The same things were measured in two ways. Each way mixes the same 10 hidden numbers, adds some noise and spreads widely along 6 directions of its own, which tell nothing about the thing.
Some things both ways: the first way, then the second way.
[ 19.4 -54.9  14.2 -26.8   1.0  27.9 -11.8 -14.8  59.5   2.4   3.7  -1.2
  18.8   2.3  -6.8  30.9   6.9   1.3  15.3  12.5  -9.1   3.0 -14.7]
[-16.8  -8.9   5.8   4.4  20.8 -18.0  14.7  -6.0 -11.4  45.2 -17.6   7.4
  -1.8  11.2 -55.5  22.1   8.9]

[-15.2  21.6 -16.8   5.8  17.4   5.5   1.0 -18.5  -8.5  -1.1   9.4  39.0
   5.8  11.6 -16.0 -30.2   1.6 -11.5  14.5 -19.5  10.7 -15.0 -16.0]
[-18.0 -17.9  -5.6 -18.9 -54.6   8.3  30.1  11.3  31.7   7.2  19.2  52.8
   4.9  41.4 -18.6 -30.1  11.4]

[  5.3  -1.9 -10.9  20.0 -20.6 -12.5 -13.8 -23.5 -11.1  -9.4  -6.5  -5.5
  -9.5 -18.9  20.5   3.0  -4.0   6.0   0.4   2.5   8.8  -7.1  -2.2]
[ 27.8 -20.3   4.5  24.3 -15.0  -2.9  -9.6 -19.9  -8.5 -12.4  10.7   1.6
 -11.4 -43.0  60.0   6.0  -9.4]

[ -2.5  23.1 -21.8 -15.1  -9.6 -15.2  20.5  -7.2  15.4  11.5  -2.9  12.2
   9.2   0.4  -3.1 -52.5 -17.7  -8.3 -17.3  28.3  -5.9   0.5 -19.4]
[  8.0 -20.9  -0.7   2.3   1.1   0.0  -8.4  -0.2  -2.2  13.0  -4.7  12.9
  -4.4  13.2  -1.8  -4.0   7.8]

[ -0.2  -1.3   3.3  -1.2  -6.3  -7.7 -11.6 -12.6   6.5   9.7  10.7  24.3
  -9.9   4.5   2.3   2.9   9.6  15.0  -1.5  -4.5   0.3   2.1  -7.5]
[ -1.3  -1.1 -13.4  -1.5   0.3 -11.7 -20.7   5.0 -12.3   1.7  -5.0  -1.8
 -13.9   6.3 -13.5   6.5   5.7]

[ -0.4  25.3 -21.3  21.5 -39.0 -31.6  -0.4  -7.8 -23.5  -9.5  -2.6   2.7
  -7.5 -35.1  32.9 -27.9   7.7  11.3 -13.2   1.8   3.8   2.8  16.5]
[-19.5 -21.9   0.6  25.6  26.7 -21.7   2.9 -19.7  -6.8  34.9  10.8  29.0
  -7.6  22.6   1.4   4.6  16.9]

[ 14.2 -14.9 -23.5  15.8   0.5   3.8  -0.3 -27.5  14.3 -24.0  -6.3  21.6
  -3.7   2.9  -4.5   3.0   3.6 -15.7  -2.8   8.4   8.1  -1.5 -15.4]
[ -9.0   1.8 -21.9 -22.2  21.0  -7.1  23.6  -4.2  -2.8   6.4   1.7  -9.6
   4.7  10.3  -8.5  -7.7  11.6]

[ 25.7 -50.6   4.3 -12.6  29.5  42.7  -1.7  30.1  43.7  33.8  16.4 -14.4
   0.0   8.2 -16.8  40.0  26.8   6.5  -6.1  21.9  -3.3  18.3  12.3]
[ -7.9 -14.2 -34.3 -15.8  13.0 -11.0  18.7 -14.4   3.6 -10.5   8.3  -8.0
  33.1  15.5  15.0 -10.2 -12.0]

[ 15.4 -14.7  -3.9  -3.3  -3.2   1.5  -5.2  -3.6  30.5   8.9  10.6  -0.1
  -8.9 -15.7  -2.6   9.6   7.5   1.2  -2.1  14.3  -0.8   4.4  13.1]
[-13.9  43.0  17.0 -38.2 -12.1  -1.7  10.6   6.4   4.6 -15.7 -39.2 -62.3
  -4.5   3.0   6.6   1.2  -7.8]

[  7.8   9.1  -0.2 -10.5   2.2 -15.2 -20.0  18.3 -14.2  11.3  19.5  -3.9
  -8.8 -32.9   7.7  21.1 -12.9  23.4   1.6 -31.0  -5.3  -9.4  -7.1]
[  3.6 -22.9   3.5 -13.2 -23.4 -23.4   6.6 -13.7  12.3 -21.3  13.4  18.6
  35.3  22.1  11.8   8.3  -9.9]

[ 23.7  11.3 -15.4  21.2 -22.6   4.0  -5.7 -21.7  23.2 -15.9  17.2   5.9
  -2.1 -25.3   2.7  10.5  48.4  -7.6  15.4   9.8  -6.5  19.3  16.6]
[ -5.4  16.1  22.1  10.3  39.9  -7.6  -7.4   3.6  31.2   5.3 -14.3  10.0
 -28.6 -12.9  10.3  10.9   2.7]

[ -1.2 -31.3  -2.4 -21.0  19.3  36.1  11.5  -9.8  26.8   7.4  -2.4  26.4
  12.4  12.1 -22.3 -23.5  15.2 -13.0  18.3   3.8   1.1 -12.2  -6.9]
[-22.6  -2.7  -9.2 -33.9 -25.4  -3.5  17.1   3.7  -1.5 -10.7  -2.6   3.9
  28.9  31.1 -31.0 -17.4  -1.3]

[ -1.8   1.9  -8.2  -2.2   9.3   3.8  -4.4  -1.4  -5.4   1.2   6.6  -2.9
   3.2 -17.8  -1.8   0.6 -11.7   2.9   7.7 -11.8   3.5 -11.3  -4.4]
[ -8.5 -26.3 -42.1  19.7  -9.4 -24.7  10.7 -22.8  38.3  60.0  -7.3  17.4
 -10.2  32.3   3.8  16.8 -11.3]

[ 20.8  -4.0 -10.5   8.6 -24.8  -4.8  -8.1   2.7   7.9   4.4  -3.9   6.3
   8.3  -1.6   3.8   6.8   1.1   9.5 -11.5  -5.3  -3.4  -0.9 -16.1]
[ 14.1 -32.0  -6.1   7.6   7.3  -5.2  -4.3 -14.0   2.7   0.9  21.5  30.1
  15.1 -10.8   1.4  -2.9  13.7]

[ 13.3 -12.1   9.5 -11.7  -7.2  15.6  -9.8 -11.6  14.6   6.0  -1.8   5.9
  -4.5 -27.1 -11.7   1.2   3.8  17.9   6.8  -6.3  -8.4 -17.7  11.3]
[-11.4 -11.3  11.6 -18.2  25.5  -9.1 -27.7   2.6 -26.0 -45.8  13.7 -30.9
  69.2  14.2 -22.6  -8.1   3.7]

[-15.0  13.0 -10.8 -13.0   3.0  -4.0   5.4  -0.6   7.1   1.8  13.2  -2.8
  18.3 -12.8   0.8 -20.0 -18.6  -0.6   6.7  -2.9  -1.5  -1.7  -2.6]
[-20.5 -17.3  16.3  -5.7 -45.1   5.0  17.1  23.8  24.3  -2.3  10.5  39.0
  30.8  29.4 -21.7 -17.2  -6.3]

[  5.9  -9.0  -9.8   4.6   3.7   7.0  12.0 -26.4   1.2 -17.7 -14.5 -14.4
   1.1  -9.8  -1.4   1.9  -9.1  -7.0   4.2  21.7   3.2  -2.0 -21.1]
[  0.4  29.4   0.3 -20.2  -8.7  -4.6   2.7   4.1   6.2  -1.5 -24.0 -20.3
 -27.3 -19.7   6.6   1.5 -10.7]

[  2.8 -18.0   0.3   1.3  -4.3  -5.3  -9.0   2.1   2.8  -7.0  15.3   1.1
  -4.7  -4.4  16.5  20.7  -6.8  13.2  -1.9   3.7  -5.5   1.5  -8.1]
[  6.8  20.3  36.8   9.5   3.1  -3.6  13.5 -19.1 -21.0 -23.8  -7.3 -24.4
 -16.8 -47.3  60.6  11.4 -17.4]

[ 12.0  -9.4  -6.3  20.5 -17.5  15.5  -8.8 -28.1   9.5  -9.3   0.9  35.2
  -4.2   5.1  -6.2 -16.2  19.9 -11.9  24.3   0.1   0.4 -26.3  -4.3]
[-15.6   6.6   8.5 -29.7 -17.8   3.1  18.3  11.9   4.4  21.4  -7.3  -5.0
  -4.6  14.9 -24.0 -24.6   7.0]

[  8.2 -33.6   1.3 -27.3   1.6   3.7  17.5   3.4  86.2  21.9  15.0  17.8
   9.7  30.4 -17.8   1.1   6.0  -3.6 -27.1  51.0  -6.0  35.9   8.2]
[ -8.6 -24.7  13.3   5.0   7.7  -7.4   5.0  24.5 -36.9 -21.4  25.7  17.9
  18.0 -38.9 -11.8 -12.4  15.3]

[  5.5  -8.7 -11.5  -4.4   4.2  -6.3  -5.6   1.7   6.3   2.6   8.7   4.9
  -0.1  -0.7   2.4   8.8  -7.2  -0.6  -0.9  -2.5   1.7   1.0 -19.6]
[ -4.9  13.1 -21.8 -19.7  17.5  -6.5  47.5 -40.4 -11.6 -13.5 -37.2 -54.7
  -5.9 -26.0  52.3   8.9 -17.6]

[ -5.1  -0.5 -16.4  -4.1  -6.1 -13.8  -0.4  -5.0  16.9  -5.7  12.8  20.0
   7.6   7.5   9.4 -13.8 -11.7  -0.8 -13.5  10.6  -1.8   6.7 -12.6]
[ -1.5  -7.7  25.3 -10.4 -22.5  19.1  43.0 -28.1 -12.3 -41.0   9.8  -6.2
  21.4 -22.8  52.2 -20.5  -2.7]

[  3.2   5.6 -14.2  -3.1  -9.9  -2.4   3.7   6.3   5.4   4.0   5.5   4.4
  16.1  -7.6   2.6 -12.4   0.4   1.4  -0.6  -5.5  -2.4   2.7  -9.6]
[ 11.8 -23.9  -5.4  29.0  22.3  -7.6   2.7 -29.6   4.8  -8.0   3.4   6.9
   5.7 -30.1  49.2  14.9 -10.2]

[ 13.8  26.5 -18.3  42.3 -33.1 -33.0 -34.0 -10.6 -33.6 -25.3  21.1  -6.6
 -22.1 -33.6  27.5  39.5  -1.9  16.0   4.7 -26.9   0.7  -3.7   0.8]
[ 16.4  29.7  -5.5 -35.0 -47.3  10.8   1.2   5.5  51.4 -38.0 -27.0 -44.9
   2.2 -17.9  55.7 -10.5 -31.9]

[  0.0   3.1   2.2   2.8  -2.1  -1.3   3.0  -1.0   9.5  11.1   4.3 -12.5
   8.6 -13.7   7.7  -9.7 -15.0   1.7   3.6  15.4   3.4  -9.0  -0.7]
[  8.1  27.1  -5.3 -21.1 -27.7   8.4 -11.8   6.6   4.1 -24.3 -21.6 -62.5
  11.1  -6.9  25.4   0.7 -29.0]

[  7.7  -4.8   1.5 -21.3  16.7  23.2  29.1   2.1  26.0  17.1  -2.1   6.4
  22.1  -4.8 -12.4 -28.3  28.1 -16.2  20.2  18.2  -1.2   6.8 -16.3]
[ -0.4 -14.0   2.3 -21.7 -10.8 -20.3  10.9 -15.8  -3.2 -28.2  15.4  44.4
  10.4  -0.9  -7.9   0.2  -5.7]

Other things, the second way, with their names:
J_159: [ 14.6 -13.3  11.2   1.6  -7.7 -12.2 -24.6   3.6 -21.9 -26.8   6.1   1.0
  20.9 -24.9   5.9   6.2  -0.3]
J_925: [ 10.0 -29.1  -6.2  -9.7 -42.3  -1.2   2.9 -12.1   2.4 -19.0  12.1  14.5
  18.3  -1.9  14.1 -11.4  -1.3]
J_191: [-29.8  -9.5 -25.8 -20.2  21.5 -32.5  19.8 -15.0  13.2  -0.8  -7.6   1.7
  27.6  10.1 -24.1   7.6  -1.9]
J_774: [-23.4 -22.3   8.1  -1.2  12.0 -17.6  40.1 -29.5  -4.5  13.9   4.5  20.4
   0.7 -22.0  20.5 -17.8   5.6]
J_888: [ -8.1 -17.8   6.5 -20.9 -14.6 -14.3  -4.5  18.1  10.0 -10.0  13.7  31.8
  26.8  22.2 -22.1 -14.3   5.1]
J_50: [-20.6  19.3  25.0 -32.6 -36.8   4.7  41.2  -0.6  19.5  19.4 -21.8  -3.4
 -16.8  -0.2 -11.1 -20.0  -1.3]
J_991: [-16.2  53.8  71.2   8.4  39.9  -6.4 -18.3  37.9  -7.7  22.8  -5.8  -2.5
 -37.2  13.9 -26.7  14.4  14.7]
J_278: [ -1.6  10.6  -3.5 -35.7   4.0  -4.6  10.0 -30.0  -9.0 -23.8 -26.0 -37.6
  12.5  -0.4   6.7  -1.5  -0.3]
J_490: [ 18.9 -11.5   2.3  16.2  27.0  -0.6 -34.3  20.2  -6.4  -9.7   2.6  -5.0
  12.4  -4.0  17.2   6.2 -12.9]
J_874: [ -9.9  14.5  23.5  -7.2  11.2 -12.4  25.5   2.8  -0.4   8.8  -6.3   9.6
 -25.3 -16.7  -0.5   6.4  14.6]
J_475: [-20.7  18.9   8.4 -11.8  14.6 -19.6   2.6  11.5 -20.4  14.9  -0.3 -10.7
  -8.2  13.8 -31.2   5.9  13.4]
J_596: [  3.6  -2.0   4.8   1.8 -10.0  -5.3  18.7 -32.6   6.0   6.3 -17.2  10.0
 -31.6 -22.3  37.3   2.1  -3.4]
J_889: [ 11.8 -19.3   7.9  15.1   9.0  -0.9  -6.8 -11.0 -12.7  -4.5 -11.3  -5.2
   7.9  11.4   7.0  21.4   8.7]
J_739: [ -4.4 -30.6  -3.8   8.6 -13.1  -7.0  32.1 -29.7   7.0   4.9  25.3  27.3
  18.7  14.1  33.6  -5.8  -1.3]
J_584: [ -1.9   4.2 -21.3 -16.6  12.0 -26.3  -0.5  -0.5  -1.9  26.5  -1.3 -22.9
  -1.4  24.8  -5.1   5.3  -9.1]
J_757: [-27.6  -9.6 -33.8   0.2 -16.0  -2.5  26.6 -10.8  25.8  33.7  -4.9  -8.0
  13.3  31.9  -2.7  -8.6  -7.8]
J_829: [ -4.8  11.2  11.9  13.9  35.3 -20.0   5.5 -16.0 -22.7  14.1   1.1 -12.7
 -21.1  -9.2  15.2  22.0   7.7]
J_826: [ 23.0 -18.3   3.3  17.3  -5.6  -4.2 -23.7  18.1   1.7   7.2  -3.1  22.5
 -22.2 -20.7   5.0  10.7   1.2]
J_884: [ -8.0  -1.7  28.6 -28.8 -33.3  14.2  41.9 -28.7  10.2 -52.5   5.3  -1.0
  25.1 -24.4  51.5 -31.4  -2.9]
J_773: [-10.4 -10.4   1.3  -9.7  -8.5  -4.9  15.8 -13.0 -14.8 -20.4  -7.8  -7.8
  16.9  -5.2  15.8  -5.9  -8.2]
J_74: [-21.5 -10.7  -2.2 -14.0  22.8 -15.8  34.8 -29.6   3.5  -4.8   7.7  10.6
  27.6   7.0  -2.9  -3.2   5.2]
J_360: [-22.6  36.4  21.1 -37.2 -24.2  13.4  21.7   6.6  23.2  -0.5 -19.6 -20.0
   3.6  36.3 -20.9 -15.1   2.5]
J_392: [-17.9 -16.6   9.5  45.3  39.0 -17.6  -5.3  -2.0 -13.5  14.9  21.2  39.6
  -2.5 -10.9  -1.8  14.7  11.2]
J_702: [ 10.5  -4.5 -15.0 -21.0 -11.6  -4.3   2.9  -4.7  20.7 -14.7  -9.5   0.7
   9.0  25.5  16.8  -0.1  -8.3]
J_416: [ -5.0   7.7  -1.7  -2.8   0.5 -19.5 -14.2   8.6   3.5   3.5  -6.7  -8.2
  -5.8   2.4  -9.7  11.8   1.5]
J_507: [ 12.5  36.5  55.9 -14.0  -0.6  -6.3 -10.2   4.6   9.8   0.4 -23.3 -12.2
 -43.4 -29.6  31.9   1.4  -8.1]
J_426: [ -4.4   1.1  24.0   6.2 -19.5   0.2   4.7  -2.0  26.5 -10.3   2.2  30.8
  -5.4 -15.2  14.0  -1.5   2.0]
J_531: [ -7.4  15.2 -23.0 -13.2 -17.9 -11.0  -4.1  -4.3  23.0  25.3 -23.5 -15.6
  -9.3  46.7 -18.7  16.9  -9.8]
J_103: [-29.2  -3.1 -14.0 -31.8   6.5 -14.7   7.4  10.9 -17.8 -17.2   6.2 -14.5
  50.8  31.4 -43.4 -10.0   0.2]
J_94: [  6.3  39.6  18.3 -16.8  12.1   4.1 -26.7   2.7   1.0  -7.9 -34.7 -51.5
 -19.9   6.0   4.2   9.7  -0.9]
J_90: [ 34.1 -16.1 -17.9  25.3 -26.0 -21.3 -37.0 -16.6  39.5  11.3   1.2  24.9
 -30.0 -16.4  38.3  26.8 -20.6]
J_759: [  9.6   7.6  -8.7   3.6  21.2  -2.4  -6.0 -11.2 -28.9   2.2 -28.3 -52.4
 -11.3  -8.4  15.1  20.9   1.8]
J_17: [-18.2  -9.1  15.2   5.5   8.1 -18.3   0.1  -7.0   5.8 -14.3  13.9  30.8
  22.2   5.3   1.6  -1.2   2.5]
J_355: [-22.0  15.3  11.4   1.4  25.4  -7.2   9.5  10.9   4.9  21.5 -20.1   6.8
 -26.2  -3.6  -7.3  -2.3   6.5]
J_766: [ 13.3   7.2 -33.3  -7.7  20.0 -12.0 -21.7   6.4 -27.6 -12.6  -0.8 -46.2
  19.6  -6.0   6.8  12.3 -31.7]
J_419: [  2.2  23.0  28.1   4.5 -25.9  11.4 -14.0  26.3  -6.3  -7.1 -14.6  -4.3
 -20.2  -7.2 -15.0  12.2  -4.3]
J_523: [ 10.8 -12.1 -35.8  13.2  19.5 -22.6   6.8 -40.7   2.6   5.0 -13.9 -25.7
   5.8 -20.9  40.2  27.6 -24.7]
J_482: [  1.4  17.4  13.0  -1.9 -10.9  -4.0 -19.5   5.4   6.7  15.0 -25.6 -16.0
 -24.4  23.1  -2.1  12.4   4.6]
J_265: [-16.0  40.5 -15.9 -42.1 -16.5  -5.1   7.3  23.7  17.0 -10.0 -17.7  -0.9
 -25.4   9.7 -19.3 -12.5  -3.3]
J_193: [-10.2  20.0  33.7 -14.2  -7.2   7.1  15.7  12.6  19.7 -14.0  -7.0  18.2
 -12.8  -3.7  -0.2  -8.1   9.6]
J_729: [  5.3 -15.3  18.5 -15.2 -18.7 -16.3   7.6  -5.9  13.0 -32.2  19.0  13.3
  26.9 -17.7  28.1  -6.5  -9.2]
J_318: [  5.7 -13.7  29.5 -16.8 -46.4   2.1  11.5 -25.5  11.8  -8.1  15.4  34.5
  -1.6  -0.4  11.5 -21.3   9.5]

Some of these things the first way, each followed by its name:
[ 22.2 -20.5  11.6  -4.2  -1.1  25.4 -14.6  18.9   6.4  34.3   6.3  13.4
  -1.3   8.2 -11.8  13.4  19.3  21.3   2.3 -11.2  -8.7 -13.8 -10.7]  J_318
[  5.7 -32.3  10.1  -2.0   9.3  18.2   4.5  -8.3  28.4  -1.1   7.3   0.9
   8.1   3.6   6.4   7.0   2.8  -7.3  14.0  27.6  -0.2  -3.4 -10.3]  J_766
[ -1.7   7.3 -12.9   9.4 -16.4 -11.5  14.5   3.1  31.6   7.7   8.2 -13.1
  19.2 -19.4  19.7 -22.9   5.6  -9.0 -10.4  33.4   8.7  20.5  27.4]  J_757
[ 14.7 -21.4  -5.4   1.3  -6.1  15.0  -1.3  -5.2   3.9  -5.4   0.9   5.5
 -12.8  -5.4  -9.5  12.8   9.1   9.1   0.9   3.3  -7.3  -4.9   1.4]  J_774
[  2.7  -3.7 -13.4  -3.4 -15.2  -1.2  11.2 -19.4 -13.2  -6.3 -33.7 -19.2
   8.9 -29.6   4.3 -27.3 -21.5  -0.9   0.8   1.6   8.4 -18.9 -10.2]  J_159
[  8.5 -16.7 -18.1 -14.7   8.1   1.1  -3.3   8.1  19.1  -6.6  19.0  13.9
  -2.3  17.4 -11.7  28.0  -4.9  11.2 -20.9   1.4 -12.9  20.5 -20.3]  J_193
[ 10.0 -16.9 -14.8  -1.4  -3.1  21.8  -4.0  -6.6  15.4   0.3  10.0  16.1
   0.8   2.2  -6.0 -11.5  17.0  -7.8  12.8   5.9  -6.5 -10.2  -2.2]  J_490
[ -5.5  -1.0  -4.3  -6.1  -0.2   1.8  -3.7 -28.4  -4.1  -6.5  -0.3  -3.6
  -5.8 -23.1   4.3  -8.8  -3.1   3.3  14.4   0.8   2.4  -8.8  -3.5]  J_773
[  9.6   3.1 -12.1 -23.3 -11.6 -24.6  26.7  11.7  43.0  -6.2   9.5  -8.4
  11.8 -20.0   3.0   0.9  -6.8   4.4 -26.7  31.3 -12.1  38.1   3.1]  J_191
[  8.5 -19.1   3.4   0.7   3.7   7.2  -0.2  -3.3  13.8   4.8  -1.1   9.3
  -1.8  -3.1  -2.2   5.8   1.2   4.8  -1.0   6.0   4.6  -4.8  -1.6]  J_475
[ 15.1 -33.2   3.7  -3.9  24.4  49.7  -2.0   0.0  -3.7  15.3 -18.6 -20.4
  16.9 -18.0 -18.8   7.8   8.5  -7.3  36.1 -21.5  12.6 -30.7 -10.0]  J_523
[ 10.7   6.0 -17.5   7.6  20.0  29.7  -9.1 -10.1 -33.1  11.9 -11.4  -4.9
  -3.4 -24.8 -17.0 -13.5  10.9 -10.0  31.6 -32.0  12.8 -36.2 -14.4]  J_702
[  5.5   1.8  -4.4  21.3   3.3  19.1 -29.7 -44.1 -47.5  -3.2 -22.6 -24.3
 -21.2 -49.7   2.2   7.7   2.6   8.9  33.2 -33.7  19.8 -41.7   2.1]  J_482
[  7.4  -7.4  -2.7  -4.8  14.7  12.4  15.4  12.1   9.1  21.6  -8.5  -8.0
  11.8  -8.6  -5.7 -14.6  -5.4  -2.8  -4.3  13.5   7.6  -6.3  -5.9]  J_829
[  7.3   6.5 -16.0  -6.5  -7.7 -28.4  -1.5  -8.6   9.0 -29.2  18.3  15.1
 -15.7 -17.0   2.2  15.2 -23.9  10.2 -16.7   4.4 -13.6   7.0 -11.4]  J_729
[  3.4 -10.8  -8.7 -47.7   5.5 -15.4  -2.2  24.2  60.4  39.0  26.0  14.2
  11.1  12.2  -4.0  -7.5 -12.2  11.0 -35.1  20.2 -14.1  28.2 -10.3]  J_889
[ 21.4 -11.8   2.5  -5.9  -6.8   6.5   0.1  29.2  30.1  31.8  18.4  -4.5
   5.2  -4.6   2.7  13.5  28.2  10.5  -5.9  14.2  -7.9  20.3   8.3]  J_90
[  8.7 -13.6   0.2   1.0   6.4  20.8   2.5 -24.9  10.7  -8.7  -5.9  -7.9
   4.1  -6.1 -11.2   3.5 -10.4  -5.9  16.6  13.5  -0.8 -16.1 -16.9]  J_50
[ 22.1  -9.0  -6.2  -1.0  -7.1  12.3  13.4  21.3  17.8  15.7  -7.1 -20.1
  21.4 -22.1   0.2  -1.3  14.4  -0.6  -1.9   8.1   0.0   8.0   4.2]  J_74
[  7.0  -7.3  -3.3 -10.7  -2.2  -1.2  -0.3  -0.3  24.2  22.0   2.0   1.6
   2.0  -4.3  -2.0  -6.5   0.1   6.0  -9.8  12.5   1.0   4.8  -2.1]  J_925
[  3.5 -22.1  -4.1 -14.1   9.3   2.9 -18.4 -18.1  18.3   8.3   1.5  16.2
  -4.8   8.7  -7.7   7.0 -17.0   6.2  -4.0  -4.1   2.5 -11.3 -22.4]  J_759
